The rows of a group lie close to one hidden flat surface of 12 dimensions, which passes through zero. Surfaces can cross.
In the rows, zero is written as 128.
Known rows, each followed by its group:
[ 79  71 160 102 119 109 144 121 123 120  98  81 163 141 113 166 113 107
 124 102 138] | kidir
[133  93  81 122 143 109 118 122 166 135 168 130 105 116 157 140 129 103
 119 107 114] | nor
[ 81 140 105  75 111 152 129 111 113 103 168  91 158 105  89 171 114 110
  79 104 149] | nor
[126 144  88 141 108 124  96 108 155 131 210 156 107 120 143 103 136  89
  90 174 149] | tal
[ 59 128  90  91 134 108 113 111 146 113 108 112 103 120 149 125 120 117
 143 195 109] | rotu
[143 108 104 194 101  49 155 112 141 159 123 131  98 154 140  87 123 149
  90 137 148] | kozu
[135 125 135 116 111 124 136 154 188 102 119  95  87 109 120 142  89 153
 172 150 129] | kozu
[123 127 133 126 109 102 134 124 104 122 142 121 144 105 128 122 136 123
 104 146 125] | tal
[208 138 124 161 103 141 157 156  49  99 124  95 139 186  98 171  92 152
  96  52 171] | rotu
[169 152 148 169  85 173  80 131 111 180 138 141 108 132 168 138 155  87
 150 173 157] | kozu
[129 152 115 160 102 122 143  96 127 136 158 102 138 117  98 142  92 159
 139  95 140] | kozu
[143 163 150  88 171 188 133 156 118 176  84 131 132  82 130 160 157 151
 143 129 128] | kidir
[124 107 144 181 132 104 139 125 156 131  89 126 108 122 127  99 121 146
 108 113 108] | Kiz
[116 167 110  49  88 153 134 123 143 114 152 123 130 129 102 128 134 117
 144 129 170] | Kiz
[ 83 120 130 128 115 113 133  98 116 124  99 106 141 127 116 133 120 139
 138 112 106] | tal
[132 108 146 126 154  98 159 131 123 116 104 118 147 101 146  93 115 117
 127  68 123] | tal
[144 146 150 124 134 159 117 133  90 141 124 136 152 150 129 157 136 151
 196 157 114] | tal
[130 141 144 157 157 184 118 135 126 102  93 116 133 129  99 149 101 153
 144  75  94] | Kiz
[120 150  62  89 148 109 139 108 145 134 191 152 127 115 124 120 136 144
 118 132 127] | nor
[101 151 159 140 187 205  97 136 163  77 125 117 132 121 106 146  71 135
 180 128 101] | kidir
[ 89  97 129 123 186 130 134 129 161  80 118 124 139 135 114 108  94 110
 102  74 113] | kidir
[ 95 124 147 152 125 132 123  77 147 171 159 107 163  99 138 133 107  96
 160  87 151] | nor
[131 134 154 145 107 160 103 127  80 178 115 123 144 138 126 198 157 150
 161 179 111] | Kiz
[126 137 115 136 143 126 129 126 138 120 120 120 117 110 123 139 110 164
 155 127  92] | rotu
[128 109 110 139 153 126 128 127 168 109 162 119 124 121 110 154  96 157
 147 100  99] | Kiz
[123  99 126 121 132 102 139 133 137 156 105 120 120 154 151 135 132 119
 127 142 153] | kidir
[117 161 119 125 150 145 118 130 121 138  59 122  94 105 161 117 131 138
 157 150 104] | tal
[165 172 165 134 159 135 120 165  73  91 100 156 128 145 168  72 118 119
 161 209 136] | tal
[140 100 143  98 134 122 149 138  80 112 119 119 173 151 115 164 129 139
 156  81 110] | Kiz
[128 112  75 149  60  82 127  98 106 118 133 104 104 114 122 146 138 148
 101  99  83] | Kiz
[105 106 123 150 187 121 121 123 189 153 155 142 121 125 139 132 108 140
 154 164 116] | Kiz
[140 158 152 124 138 128 139 142 108 114 114 132 136 113 129 106 118 145
 153 155 128] | rotu
[142 151 118 161 133 145 102 142 107 110  90 133  87 182 164 100 110 105
 129 171 151] | tal
[138 164 172 154  87 139 134 123 106 136  88 102 127 121 134 108 107 124
 159 135 167] | nor
[144  91 133 156 122 118 105 111 101 124 110 129 134 107 182 117 142  84
 156  68  72] | nor
[164  94 110 130 214 116 158 155 116 121 150 135 149 143 137 146 104 139
 110  69 123] | kidir
[130 128  98 140 144 132 119 131 127  77 173 128 128 141  97 155  96 163
 127 136  89] | rotu
[166 105 176 168 116  88 161 169 123 116 127 103 134 117 114 134 100 150
  98 150 149] | tal
[116 130 113 116 125 105 149 122 134  96 127 121 130 122 102 109 115 152
 115  97 110] | kozu
[123 134 128 127 140 135 131 130 119 166 131 108 131 118 144 145 121 109
 111 144 173] | kozu
[ 84 116 151 117 136 142 130 119 137 109 129 120 158 141  90 139 118 127
 114 116 133] | kozu
[124 135 126 111 117 119 140 120  99 129 129 120 145 129 128 127 129 119
 111 119 149] | nor
[150 122 114 129 141 130 127 146 113  78 115 146 120 184 120 117 121 146
 144 114 104] | kozu
[142 102 129 145 124 103 135 128 130  82 120 133 132 133 124 106 117 138
 143  71  80] | kidir
[101 131 115 142 139 141 109 124  92  59 117 126 134 201 112 119  97 115
 111 137 127] | nor
[164 152 142  95 169 132 161 138 162 144 114 164 133  38 146  58 157 130
 129  43 110] | nor
[143 140  90 104 135 137 110 141 151 161 137 134  81 114 173 130 143  94
 113 165 161] | kozu
[115 164 134  97 174 174 125 149 151 160 107 147 116 117 123 139 142 148
 133 179 142] | tal
[144 141  96 135 143 128 143 138 118 119 145 123 116 174 107 144 101 156
 104 140 164] | kozu
[ 77  95 105 133 157 107 134 104 185 142 132 109 121 139 120 142  99 135
 133 115 129] | kozu
[154 153 150 159 138 136 132 128 157 131 144 158 124 163 131  68 104 116
 150 125 181] | kidir
[102 146 131  95 136 154 109 123 109  90 135 155 146 179 113 113 135 116
 152 159 127] | tal
[159 111 131 143 120 110 134 149 124 130 164 119 131 133 118 165 115 146
 120 152 132] | Kiz
[110 131 112 144 164 166 110 112 139 163  80 143 114 126 132 136 152 141
 123  92  93] | rotu
[142 129 140 157 132 123 131 127 108 139 125 129 139 121 134 126 128 138
 128 123 121] | Kiz
[133  70 164 131 178 128 141 157 143 145 155 130 166 178 122 166 113 109
 123 130 165] | Kiz
[137 155 159 146 117 164 120 144  98 124  98 108 128 126 118 143 115 123
 107 138 153] | kozu
[109 113 123  89 209 116 153 143 148 145 163 123 156  70 138 141 116 118
  89 126 142] | nor
[ 88 106 119 107 129 110 126 136 124  84  94 142 123 176 101 122 147 154
 108 172  89] | rotu
[152 145 125 108 113 155 129 104  92 125 129 161 163 117 124  97 172 105
 122  17 106] | kidir
[158 119 118 122  98 120 151 135 119 136 117 145 130 136  85 146 171 184
 101  85  99] | tal
[112 132 147 151 129 140 113 107 138 133 136 127 140 119 121 142 113 151
 200 139  89] | nor
[145 113 117 132 141 101 159 134 155 120 135 155 126 175 112  85 128 134
  98  86 158] | nor
[155  89 103 162 116  97 147 131 151 160 135 108 107 123 129 160 124 146
  98  88 131] | tal
[141 126 133 143 117 131 127 151 154 126 103 134  89 135 124 107 136 118
  80 142 150] | rotu
[138  85  79 130 150  84 132 130 130 176 124 115  98 120 183 157 139 116
 114 134 124] | kidir
[114 173 174 132 147 170 126 145  62 130  66 112 146 112 128 130 127 127
 108 173 147] | kozu
[113 110  87 134  82 111 124 105  84 121 128  95 130 149 121 165 129 118
  81  98 127] | Kiz
[140 130 151 114  90 140 142 137 132 154 105 116 129 100 111 139 158 130
 106  98 143] | kidir
[147 134 121 122 133 137 133 141 124 136 113 145 118 146 134 119 147 129
 112 121 137] | kidir
[118 148 156 129 129 141 131 136 137  94  77 109 117  92 130  99 107 130
 147 111 111] | Kiz
[116 132 121 128 132 148 114 110 147 159 150 115 128 109 133 164 121 131
 168 126 122] | rotu
[134 145  86 138 175 106 135 152 129 117  75 124  70 128 146 129 112 191
 146 187  83] | rotu
[113  84 109 103 148 129 136 142 194 145 114 132 104 154 114 152 142 139
 114 108 126] | kidir
[136 167  96 131 122 176  94 137  99 168  94  93  77 133 172 178 120 113
 140 188 166] | rotu
[135 156  86 141 159 126 132 142 159 130 103 109  63 111 149 119  93 151
 122 156 136] | rotu
[123 129 170 145 131 121 127 123  71 140 112 138 173 120 113 148 149 166
 153 161  82] | nor
[103 122 139 131 135 137 125 128 109  77 106 113 141 137 110 117 110 111
  88  98 122] | rotu

New rows. What belongs after each?
[155 131 142 129 124 129 148 161 168  89 145 115 114 120  98 122  91 149
 124 121 147] | Kiz
[123 127  93  64 158 161 107 143 130 106 128 142 116 161 151 138 138  88
 135 129 137] | tal
[ 93 160 124 140 128 215  88 105 143 153  95 107 107 115 121 161 122 108
 123 102 132] | rotu
[131 125 146 118  92 137 108 131 153 117 122 122 111 140 156 112 118  88
 186 144 145] | kozu
[ 84 140 156 111 129 146 136 116 135 143 120  80 148 103 126 147  93 105
 137 135 179] | kozu
[127  96 130 120 186 101 148 134 106 126 117 109 156  92 150 151 113 144
 148 102  84] | kidir
[156 156 133 112  50 124 143 112 124 171 113 120 116 110 137 114 159 123
 156 102 166] | nor
[165 150 179 155 102 149 125 143 108 159 136 130 143 102 133 128 137 116
 124 152 163] | Kiz
[133  81 111  97 124  93 140 140  94 123 125  97 134 150 160 163 122  97
 134 119 138] | nor
[106 121 136 137 186 140 113 137 145 114 129 140 133 119 115 158 116 176
 172 174  60] | rotu
[ 98 165 131 130 121 160 111 109 119 112 125  92 124 119 143 121  83  90
 141 136 166] | nor
[122  77 147 121 119 127 121 152 197  98 116 126 104 113 113 135 131 127
 138 110  86] | kozu
[123 100 154 121 153 152 140 155 200 151 131 124 120  97 101 149 133 128
  91 106 143] | nor
[138 119 123  96 146 101 134 151  98 103 140 124 134 110 165 107 128  86
  94 149 143] | tal
[144 106 119  89 123 110 146 157 133 110 117 107 115 147 134 154 115 134
 149 132 140] | nor
[159  89 110 123 160 116 121 173 167 102 162 141 105  56 106 189 150 201
 129 155   4] | nor
[140 107 131 124 124 137 147 101 154 205 136 173 156 164 107 117 187 125
 118  35 156] | rotu
[172 163 105 120  72 115 124 124  52 104 172 165 147 159  95 130 171 173
 127 164  99] | kidir
[135 141 131  79 145 154 119 131 131 144  88 122 115  88 188 118 140  89
 202 102 116] | nor
[115 177  84 107 134 114 131 103 116 101 172 134 130 127 118 116 101 161
 166 160 119] | nor
[131 140 153 118 133 125 153 137 150 144 112 133 130 133 126  89 126 115
 117 120 183] | rotu
[160 148 145 130 114 107 145 123  95 107 153 150 158 103 130  72 135 119
 121  91 127] | rotu
[136  86 133 143  82  87 124  95 166 173 174 124 135 100 165 118 137  79
 164  88 139] | kozu
[150  94 145  70  97 159 128 142 152  90 167 104 154  71 111 169 136  93
 140  30 105] | tal
[118 156 117 105  66 156 107 116 105 175 103 127 108 160 136 147 172 104
 127 172 175] | nor
[ 99 138  96 156 106 150  77 105  77 108 141 150 128 174 110 146 157 121
  74 176  96] | nor
[182 106 137 170  80 145  99 154 138 127 169  93 102 126 145 182  99  98
 137 134 151] | tal
[114  99 149 128 124  99 137 121 149 137 120 129 137 170 135 118 118 126
 174 142 146] | kidir
[124 151 102 123  89 122 110  86 161 165 142 178 106 135 149  69 175 113
 163 129 126] | kidir
[152 162 145 180 147 186  89 137 122  81  86 135  96 149 163  83  93  93
 160 112 121] | kidir
[132 139 184 100 156  89 173 164 104  94 102 127 158 139 120  93 102 167
 176 197 142] | rotu
[175 145 155  92 138 146 120 177  93  77 144 155 139 137 141 113 133 113
 159 174 125] | tal
[157 108 151 124  93 113 144 137 136  97 133 111 140  82 116 125 124 132
 140  60  96] | kozu
[115 103 141 147 108  97 131 127 130 129 126  97 126 141 140 143 102 123
 144 161 142] | kidir
[133 138 102 122 120 115 123 132 117  88 168 126 124 141 118 129 109 135
 120 153 124] | rotu
[124 140 176 127 124 129 138 144 108 117  96 125 149  81 109 129 137 161
 141 151  88] | kozu
[113 140 153 158 147 156 105 132 138 145 113 140 122 127 124 134 133 140
 135 178 112] | nor
[152 117 132 127 121 123 139 161 141  89 154 112 119 137 118 128  97 105
  81 120 174] | Kiz
[115 133 134 159 150 127 114 139  89  96 114 116 126 154 140 123  98 113
  99 169 137] | nor
[123 104 158 170 155 107 164  96 111 177 115 134 183 177 111 126 122 152
 145  57 151] | tal
[161 106 154 162 171  80 149 184 114 142 128 139 121 164 142 136 115 167
 121 250 148] | Kiz
[155  92 126 173 153 115 129 163 145 103 120 105  99 121 121 177  95 175
 129 139  77] | rotu
[121 104 144 125 127 133 123 155 179  84 101 118 101 155 110 133 102 144
 163 143 108] | kozu
[167  71 145 120 157 120 139 178 113 113 122 147 141 154 131 140 153 110
  77 107 125] | kozu
[150 144  96 138 101 125 105 119 113 101 143 156 111 105 122 121 159 159
 138 125  47] | nor
[123 124 134 134 110 130 125 125 136 133 149 118 132 129 107 159 124 144
 136 151 126] | tal
[158 107 145 146 139 125 131 169 140 122  97 131 102 119 137 128 135 130
  95 143 118] | nor
[133  74 135 135 111 121 127 137 184  93 132 120 116 155 115 134 111 112
 141  80 116] | kozu
[116 139 129 107 160 161 117 137 131  81 107 132 130 124 127 113 114 118
 138 101 105] | nor
[ 95 101  77  58 111 120 116 102 111 115 134 102 134  95 149 171 148  98
 148  81  79] | tal
[114 162 105 187 160 121 130  91  73 165  96 133 135 119 137 116 132 166
 104 123 101] | kozu
[105 100 157 113 105 118 132 137 192 127 144 130 127 128  97 137 133 137
 144 164 132] | rotu
[112 135 135  73 139 139 138 128 107 160 113 128 153 124 136 136 156 108
 123 129 160] | nor
[130 102 134 136 114 135 114 136 156 146 123 112 108 122 140 159 128 116
 135 134 130] | nor
[137  93 113  76 154 124 133 139 140  80 143 127 137 133 151 117 115  77
 137  64 125] | tal
[149 146 134 180 173 145 107 149 124  71  78 160  91 152 158  48 109 110
 106 125 106] | nor
[ 94 131 121 141 120 117 128  96 127 147 160 139 151 191 109 117 121 118
 114 156 177] | kozu
[ 89 135  92 130 204 109 112 117  65  90  96  97 124  85 206 106  84  80
 114 147  96] | rotu
[125 129 113 158 137 122 110 120 118 144 128 149 114 164 146 119 141 123
 110 174 132] | nor
[131  93 116 116  91  51 175 118 165 126 163 140 136  82  88 107 154 172
  84  92  95] | kidir
[113 148 142 117 113 132 127 155 116 109 102 115 114 117 108 132 134 141
  82 201 137] | tal
[163 104 108 184 158 131 122 142 198 144 126 122  71 158 157 125  84 122
 144 102 151] | tal
[ 62  97 109 133 134 137 126 127 208 127  19  97  64 137 101 144 127 166
 103 108  88] | rotu
[ 97 119 124 105  71 102 138 124 108 160 133  86 130  98 112 176 148 127
  64 185 160] | kidir
[103 117 138 117 176 108 147 131 140 137 110 115 136 112 147 114 109 122
 128 137 141] | tal
[123  78 179 133 119 109 138 142 174 129 178 138 166 161  79 166 122 161
 173 161 119] | kozu
[136 127 138  61  98 125 151 159  59  81 102  99 154 126 100 172 144 152
 122 124 108] | nor
[133 151 131 154  80 105 140 125 117 147 146  81 114 110 130 141  89 127
 114 172 191] | nor
[ 68 164  91 132 131 167  82  95 110  74 162 128 130 123 119 111 110  80
  72 140 125] | kidir
[113 138 131 136 140 165 103 126 134 128 137 116 125 115 128 156 114 119
 136 145 125] | rotu
[102 142 131  76 162 118 159 114  90 163 142 136 181  92 126 121 156 118
  85 123 157] | kidir
[ 89 123 130 110 136 109 132 107 148 132 109 117 132  89 142 117 125 137
 172 135  97] | rotu
[ 97 153 138 117 113 157 116 117 153 113 106 155 122 132  92  93 155 138
 115 126 114] | rotu
[144 141 145 111 107 145 131 127 158 132 105 115 115 108 141 126 116 127
 204  96 128] | nor
[136 126 128 103 120  97 144 127 105 117 134 136 143 130 147  94 140 106
 122 120 143] | kozu
[168 153 106  81 151 139 117 136  55 153 153 181 151 108 173 113 198  94
 108 141 115] | kozu
[133 126 157 174 140 119 133 122 153 197 141 144 133  84 134 116 148 130
  94 142 146] | nor
[122 130  79 113 127 152 111 124 162 155 150 128  94  95 122 167 156 133
  88 122 112] | kidir
[135 151  87 112 102 134 113 111 144 127 135 149  94  80 136 104 165 127
 108 104  92] | tal
[140 104 114 162 139  99 143 117 201 189 161 155 110 153 132 106 131 132
 127 125 168] | nor
[126 133 120  96 135 101 153 116 107 157 136 120 148 143 156 116 123 110
 154 130 176] | rotu
[114 107 152 144 193 117 136 141 108 112 113 133 156 156 135 121 105 130
 127 150 123] | nor
[103 145 109 172 154  76 141  98 130 164 124 158 124 161 124 102 125 197
 160 202 107] | tal
[130  88 205 125 141 149 143 148 133 150  90 112 170  69 114 150 149 119
 114  66 108] | nor
[149 124 136 135 146 121 153 120 123 167 155 118 156  97 144 128 120 105
 109  74 171] | kidir
[148 120 117 125 125 112 138 144  83 134 115 129 126 167 130 147 142 145
 112 156 135] | tal
